The rows of a group lie close to one hidden flat surface of 9 dimensions, which passes through zero. Surfaces can cross.
In the rows, 128 means zero.
Some rows, each with its group after it:
[134 119 153 122 127 107 129 137 164 136 145 165 153 149 155 128 145 121
 137 132 108 171]  (5)
[150 146 134 121 154 130 122 161 136 128  97 121 128  86 137 110 149 141
 120 167 138 132]  (1)
[ 86 106 104 121 133 148 125 122  70 140 166 100  91 143 137 159 152 154
 116 134 161 121]  (2)
[130 127 126 112 147 119 146 146 146 119 101 129 148 117 138 135 116 128
 129 133  96 121]  (5)
[117 121 113 122 118 130 151 109 128 125 118 163 109 155 106 156 135 134
 132 104 119 141]  (3)
[130 102 121 148 134 136 131 132 129 114 169 146 116 127 115 125 151 104
 123 133  91 107]  (1)
[129  90 121 134 130 150 123 145 192  99 103 129 154 179 136 102 124 117
 139 140 128 141]  (5)
[ 96 109 147  97 120 104 114 144 141 166 131 160 169 133 170 121 129 128
 123 113 156 160]  (3)
[121  98 124 135 121 114 111 147 144 144 151 129 152 149 153 117 114 113
 127 130 124 135]  (2)
[145 158 171 130 114  96 125 117 143 131 168 124 145 106 125 132 117 116
 143 107  86 121]  (3)
[134 145 148 117 144 113 119 133 155 111 114 169 131 134 152 116 145 132
 171 115 104 128]  (0)
[126 122 128 121 125 116 137 142 164 115  80 206 144 135 135 115 123 124
 158 105 103 128]  (0)
[140 156 166 107 118  88 121 133 168 135 115 199 148 121 143 113 124 127
 170  99 112 149]  (3)
[141 140 167 125 147  89 125 117 153 138 183  82 194 134 182 139 140 118
 126 150  77 154]  (5)
[129 115 137 135 130 111 122 141 143 128 156 107 172 131 163 119 102 115
 126 138  90 124]  (1)
[119  90  95 149 125 129  93 136 173 118 141 108 153 198 155  99 102 103
 146 116 125 120]  (4)
[129 138 140 154 115 132 100 130 106 117 147 157 107 118 134  97 136 133
 155 125 137 104]  (2)
[116 126 152 130  98 130 132 128 103 140 143 118 132  98 121 130 102 132
 106 124 144 121]  (1)
[166 156 152 154 129 103  99 138 144 134 158 106 140 107 139 101 124 114
 138 155 108 134]  (4)
[135 136 132 130 113 146 122 125 121 124  83 150 124 107 118 102 114 140
 125 125 166 118]  (4)
[101  86  94 111 154 134 143 143 127 135 128 159 116 144 131 152 166 121
 111 138 125 139]  (1)
[125 128 133 117 121 130 152 132 135 121 101 175 115 120 106 140 133 130
 136 110 121 131]  (5)
[136 155 124 119 122 130 136 111 135 125 106  86 129 149 117 146 114 149
 141 121 137 136]  (2)
[111 127 143 106 122 127 156 138  81 152 143 128  97  81 100 167 136 141
  92 131 135 134]  (1)
[184 177 134 167 139 140 126 119 122  87 118 133  91  77  96  93 148 122
 151 155 101  94]  (3)
[107 109  89 147 101 148 104  91 130 116 150  92 124 198 124 122 110 115
 140 101 145 104]  (3)
[135 138 144 113 144 108 144 146 135 140  87 191 150  98 156 121 147 142
 127 147 118 158]  (3)
[138 130 115 111 178 107 115 161 146 135 126 141 121 121 154 126 193 130
 144 161 107 154]  (3)
[149 174 148 104 134 103 126 125 166 142  83 112 163 156 168 130 125 155
 153 136 151 189]  (1)
[112 114 153 121 128 118 119 133 114 143 138 167 157 106 157 108 139 126
 114 131 142 126]  (0)
[129 108 102 145 116 145 125 129 110 143 152  94 106 138 104 128 121 115
  99 140 147 130]  (0)
[147 154 137 138 109 132 106 142 125 134 103 151  98 120 113 100 116 144
 147 128 168 137]  (5)
[137 129 169 125 124 111 109 146 159 127 145 140 173  94 143  92 111 100
 134 119 111 112]  (4)
[129 129 115 146 114 134 100 112 123 133 153  85 128 159 137 121 119 134
 126 136 149 135]  (4)
[130 113 114 130 142 127 121 147 143 119 128 127 127 131 136 117 129 111
 130 131 113 118]  (3)
[ 99 117 130 101 158 142 161 123  80 127 121 114 137  78 126 159 152 139
  84 136 125 104]  (4)
[133 141 124 136 131 146 112 127  83 134 119 130 109  66 110  99 142 128
 103 139 167  95]  (1)
[103 121 103  96 152 100 139 123 105 152 135 133 140 126 151 162 152 125
 117 111 101 124]  (1)
[120 123 157 114 126 118 132 135 103 154 149 106 148  87 146 140 130 133
  95 140 149 139]  (3)
[104 110 130 125 145 132 109 155  87 145 157 106 118 103 164 128 147 151
 116 157 155 111]  (2)
[127 130 130  95 153 105 143 171 134 151 134 130  96 114 125 169 162 146
 131 146 121 169]  (0)
[154 141 118 170 134 151 104 111 114  94 152 105 108 114 104  89 141 106
 133 144 117  78]  (2)
[143 139 129 105 152 110 156 141 146 130 104 135 135 125 136 155 134 143
 132 140  90 153]  (3)
[169 163 131 146 114 117 121 132 155 118 102 144  95 139 106 118 113 140
 162 131 124 145]  (4)
[129 137 137 143 136 131 113 114  90 137 150  95 149  98 151 110 142 125
 101 159 141 112]  (4)
[104 115 121 149  90 146 110  68 103 134 166 152 119 176 115 131 133 118
 127  91 159 120]  (4)
[154 167 120 163 129 109  73 126 125 126 131  79 134 124 157  75 105 132
 158 135 132 100]  (5)
[133 112 123 133 114 134 117 157 133 146 101 126 132 112 123 106 106 127
 104 144 163 138]  (0)
[119 131 139 119 118 101 127 109 140 133 135 161 159 152 155 131 125 120
 142 106 105 142]  (5)
[115 115 135 120  95 110 113 126 140 169 119 155 162 148 156 118  99 124
 113 113 171 167]  (0)
[136 119 140 141 129  97 127 134 166 124 161 150 164 138 154 125 117 100
 149 112  54 118]  (1)
[119 113 134 119 137 125 125 134 149 117 128 131 159 121 147 116 122 108
 126 115 108 102]  (4)
[123  99 109 134 137 140 134 140 131 117 124 160 120 121 110 125 142 103
 114 130 113 113]  (2)
[144 181 127 120 133 113 137 109 118 142  81  75 145 149 162 141 110 187
 140 145 155 159]  (4)
[113 159 145 118 152 125 145  59 118 103 118 196 162 132 152 120 177 124
 158  93 101 102]  (2)
[103 100 118 120 108 144 144 122 141 126  85 189 140 153 127 123 108 128
 129  94 141 129]  (0)
[135 143 160 122 156  89 127 129 134 135 165 154 152  98 162 131 167 116
 139 139  73 134]  (0)
[146 114 104 139 150 107  96 169 163 139 136  74 152 142 162 102 117 112
 125 163 115 138]  (0)
[117 145 135 103 152  95 134 136 143 132 105 147 138 148 171 147 135 158
 169 120 105 144]  (2)
[136 123 116 136 131 107 113 137 151 141 152 108 135 159 142 120 129 111
 133 139 105 137]  (0)
[141 142 137 147 142 154 131  94 108  92 133 154 122  77  91 103 163 104
 115 129 116  85]  (2)
[131 137 126 128 142 124 131 103 145 108 112 168 140 144 140 119 143 120
 158 106 104 116]  (2)
[111 125 110 104 148  90 117 154  92 168 103 136 150  85 169 123 111 137
 116 127 127 111]  (5)
[125 135 148 119 132 103 125 128 121 151 141 113 169 101 167 119 124 126
 111 137 126 131]  (5)
[104 104 104 130 135 121 108 128 106 149 153 114 144 137 158 125 130 122
 108 132 139 123]  (5)
[120 124 173 126  98 105 127 127 127 147 148 141 168 117 153 120  91 129
 121 112 119 135]  (1)

New rows. What belongs after each?
[ 96 108 128  98 156 150 156 121 120 104 125 111 150 100 121 145 130 114
 106 110 106  81]  (4)
[161 151 151 129 115 119 132 161 136 130 103 127 107  88 104 123 110 138
 128 142 130 141]  (2)
[138 119 127 127 114 125 121 168 144 131  99 158 104 126 119 121 103 141
 141 131 144 136]  (2)
[126 129 139 136 108 108 108 139 115 152 184 108 109 142 140 136 115 135
 131 129 136 144]  (2)
[113 120 100 116 131 133 132 131 135 143  52 142 150 157 169 120 107 161
 130 132 164 146]  (4)
[138 136 130 119 127 120 133 168 143 124  97 164  86 125 113 135 124 147
 164 119 124 141]  (2)
[113 104  99 115 129 143 162 128 125 126 109 100 128 141 110 163 109 137
 105 125 106 126]  (0)
[140 126 140 134 139 106 108 135 152 122 169 116 157 125 152 106 125  99
 145 120  83 106]  (3)
[149 135 145 140 142 127 122 147 130 122 171 102 103 104 115 132 165 124
 121 169 118 146]  (5)
[148 141 120 111 137 110 148 127 169 144 136   4 176 151 127 165  93 117
  93 153 108 170]  (2)
[144 156 136 122 130 115 112 147 156 116 115 112 122 121 119 116 116 130
 158 122 123 127]  (3)
[141 136  89 171 130 171 132  92  93  98  92 132 102 138 108 103 140 135
 121 151 154 108]  (3)
[119 117 154 122 130 130 126 134 109 152 136 117 166  83 149 116 129 125
  80 148 154 134]  (2)
[157 146 127 159 103 135 131 102 142  96 105 173 122 131  94 102 103 105
 149 101  98 101]  (0)
[134 148 120 134 132 121 110 107 144 115 117 123 139 147 135 112 122 117
 154 114 113 113]  (1)
[109 132 109 144  99 117  96 113  79 170 184 140  81 147 125 140 144 132
 132 115 179 143]  (5)
[123 122 132 153  93 118  67 152 121 151 152  91 132 159 172  85  88 144
 147 135 177 122]  (2)
[118  98 122 117 123 155 110 186 137 128 108  81 115 100 113 104  85 123
 115 135 164 102]  (3)
[119 146 155 107 125 106 158 100 106 155 138 180 131 111 138 170 164 145
 117 121 132 172]  (3)
[128 117 172 107 116 146 165 130 158 124 107 151 151 126 115 142 127 137
 110 132 150 174]  (5)
[164 149 100 185 140 159 109  92 123  83 112 141 113 134 116  74 158 114
 154 149 112  86]  (3)
[127 112 130 120 117 132 126 158 150 127 132  93 108 135 100 141 104 128
 130 118 136 140]  (4)
[140 153 188 111 143 112 119 138 119 130 125 101 194  38 164  91 115 125
 100 151 124 107]  (4)
[120 117 138 119 113 105 114 147 149 146 124 147 143 149 161 124 107 140
 147 115 129 150]  (2)
[122 132 148 110 113 107 135 128 140 159 122 110 161 135 148 145  98 134
 113 125 142 164]  (2)
[133 151 135 153 138 131  86 124  98 108 143 130 110 121 157  85 147 140
 167 135 131  83]  (2)
[121 123 135 129 106 127 132 111 114 153 164  97 132 131 112 146 121 115
  90 126 146 142]  (2)
[131 126 162 132  98 136 145 124 148 125 146 145 122 159 118 147 131 138
 136 126 139 172]  (1)
[125 147 139 140 117 103  95 104 112 145 153 119 161 122 164 100 113 119
 131 120 136 117]  (5)
[103  91 160 100  96 121 127 159 157 152 154 156 135 124 109 139 103 109
 112  97 148 155]  (4)
[142 137 123 136 128 135 135 130 106 127 138  99  94 118 101 148 138 140
 123 144 135 132]  (4)
[132 169 143 119 132 126 111 107 108 145  81 158 138  92 139  95 154 147
 123 138 191 141]  (1)
[150 141 160 139 112  93 107 139 153 155 171 130 139 123 146 122 127 112
 132 137 115 164]  (4)
[127 164 138 117 126  80 109 114 106 165 138 140 153 112 173 121 114 131
 141 109 117 125]  (5)
[127 132 137 138 141 140 146  96  94 113 169  96 123 110 116 149 151 123
 108 129 103 102]  (0)
[124 141 143 114 133 104 131  87 148 137 139 107 203 155 171 129 126 120
 127 111 102 141]  (2)
[100  71 107 138 126 151 124 110 127 128 146 165 160 141 132 115 141  87
  91 117 133 114]  (2)
[124 131 143 107 118 122 114 150 148 137 112 145 115 126 120 120 121 134
 144 108 160 137]  (3)
[110  74 106 150 134 182 131 118 127  92 153 114 128 161 108 119 146 104
 103 137 135 110]  (5)
[122 117 107 136 141 138 139 110 105 134 127  98 145 147 149 140 125 135
 110 145 128 132]  (3)
[126 131 137 123 127 127 144 104 130 132 131 133 153 123 125 130 135 116
 113 120 126 131]  (2)
[125 105 147 133 131 139 129 137 113 119 159 183 122  75 112 113 152  94
 111 125 111 103]  (4)
[123 106 103 137 137 132 133 133 124 126 133 173 114 146 126 134 157 120
 136 131 109 133]  (4)
[137 162 149 118 112 132 136 125 107 132 143  81  90 104  85 150 112 144
 121 118 152 128]  (3)
[121 115 128 125 123 115 106 146 136 153 149 182 113 138 136 120 158 116
 136 122 151 157]  (0)
[126 132 153 122 126 123 122 121 139 146 119 172 160 124 154 107 158 134
 118 136 156 170]  (1)
[118 147 125 109 144 114 157  96 110 133 163 111 105 148 119 185 159 140
 139 112  96 142]  (2)
[128 145 118 117 153 139 153 117  96 120 116 107 107  92 112 151 152 147
 118 143 119 113]  (4)
[106 131 167 105 101 139 135 100 148 105 129 133 147 116  96 126  96 102
 138  58 126  83]  (4)
[133 170 154 120 125 104 118 104 127 133 120 121 148 143 164 122 122 152
 170 110 128 135]  (2)
[123 128 129 136 105 145 128  89 141 115 121 151 140 164 121 118 117 121
 138  98 137 121]  (5)
[136 142 121 141 130 173 110 132 112  93  79  89 117  91 107  84 103 135
 123 141 166  70]  (4)
[130 115 142 135 110 145 108 148 140 125 139 112 126 118 110 106 102 112
 121 126 153 114]  (4)
[107 106 118 121  96 162 143 118 113 137 104 134 115 137  91 140 114 129
  95 113 182 143]  (2)
[104  87  98 125 139 151 142 137 112 131 112 110 152 138 152 135 119 135
  92 155 139 129]  (3)
[131 121 130 146 140 149 134 122  80 141 114 128 158  85 157 107 146 140
  74 185 153 132]  (3)
[142 156 118 143 127 139 108 108 124 114 119 104 108 148 119 112 126 132
 144 132 152 119]  (3)
[128 132 104 126 155 158 143 144  94 113  90  89 106  93 116 129 133 152
 103 162 150 102]  (4)
[140 134 133 136 131 131 136 138 131 126 126 124 122 104 108 124 127 115
 116 140 119 128]  (2)
[123 134 130  95 150 128 141 170 111 137  95  96 105  99 141 150 131 171
 125 157 147 139]  (2)
[135 122  82 143 171 135 129 140 126 111  98 114 133 143 156 120 145 137
 136 161 103 117]  (4)
[121 110 123 140 118 146 125 126 116 124 137 114 134 121 123 117 110 126
 108 130 144 108]  (3)
[111 137  95 132 147 127 150  79  97 123 115 140 127 160 151 150 155 145
 131 122 110 125]  (4)
[106 121 131 117 128 121 144  87 119 138 152 167 151 139 136 146 152 115
 123 102 112 133]  (2)
[ 82  86 122 125 131 155 130  96  64 147 170 125 136 121 147 139 164 129
  88 128 170 114]  (2)
[132 142 142 118 134 151 137 107 122 126  88  93 177  86 129 101 118 125
  90 147 164 117]  (2)
[123  98  98 165 106 145  88 150 121 123 162 104  90 160 126 100 108 123
 136 132 159 113]  (2)
[132  98 104 125 175 101 133 169 150 134 161 118 145 139 166 145 163 114
 123 170  61 147]  (4)
[ 96 104 137 124 120 150 140 103 108 120 125 158 148 125 140 126 132 129
 115 110 142 107]  (0)
[132 141 114 112  86 121 140 112 159 149  69  95 145 182 122 150  57 154
 131 102 161 165]  (0)
[125 139 112 109 145 121 151 130 118 128 100 106 132 114 123 148 113 140
 124 122 101 113]  (5)
[142 147 143 139 140 130 117 109 119 117 127 116 158  99 145  97 138 123
 126 139 124 107]  (2)
[110 126 132 121 113 131 131 125  89 144 160 125  95 131 119 156 137 146
 120 117 155 139]  (2)
[130 137  95 132 163 144 124 115 117 114 113 152  91 129 111 122 195 123
 135 147 144 126]  (1)
[157 166 163 132 108 109 125 128 132 141 152 110 105 113 101 137 122 138
 141 133 131 156]  (4)
[136 115  83 135 127 143 141 141 142 111 113 139  72 153  75 145 132 116
 137 119 111 126]  (0)
[126 151 161 112 143 102  83 150 136 147 143 141 131 120 175  95 167 143
 158 136 166 144]  (0)
[126 123 118 120 150 132 117 147 151 110  71 132 157 129 161  90 124 135
 142 135 137 108]  (2)
[129 120 143 113 131 131 138 151 124 150 117  88 153  94 130 133 113 132
  85 156 152 150]  (2)
[119 134 114 144 120 150 124  88 117 106  81 164 143 138 137  93 118 136
 139 101 148  90]  (4)
[150 167 154 115 135 119 117 159 118 143 118  68 110  83 127 124 129 155
 120 166 164 151]  (0)
[151 135 138 152 128 122 111 129 130 120 187 121 103 118 106 120 146 103
 132 135  98 123]  (4)
[153 154 143 160 105 138 111  99 129 108 130  83 148 124 129  92  84 118
 133 120 129  92]  (3)
[165 154 142 131 149 130 128 153 151 114  70 169 122  94 121  89 152 132
 143 156 134 146]  (1)
[139 125 110 130 109 134 113 145 159 133  91 101 114 178 128 123  89 149
 154 128 165 151]  (4)
[ 85  58 117 123 112 146  98 165 134 138 154 139 144 133 138 101 110  97
 105 110 160  98]  (3)
[133 125 133 131 147 134 132 126 127 106 122 113 155 101 138 109 125 112
 119 132  94  91]  (5)
[119  94 119 115 134 127 168 135 128 139 120 137 153 118 127 161 116 125
  92 132  90 132]  (0)
[142 150 147 135 114 126 130  86 144 120 127 135 151 135 112 120 112 117
 129 109 125 130]  (2)
[104 138  93 101 155 100 121 107 104 158 127 101 154 133 162 145 139 128
 125 118 122 118]  (1)
[125 112 142 157 107 142  84 109 115 126 236  35 140 133 116 109 121  85
 102 129 140  97]  (4)
[116 109 116 124 156 110 147 112 142 112 137 168 169 121 150 134 139  94
 136 106  44  92]  (5)
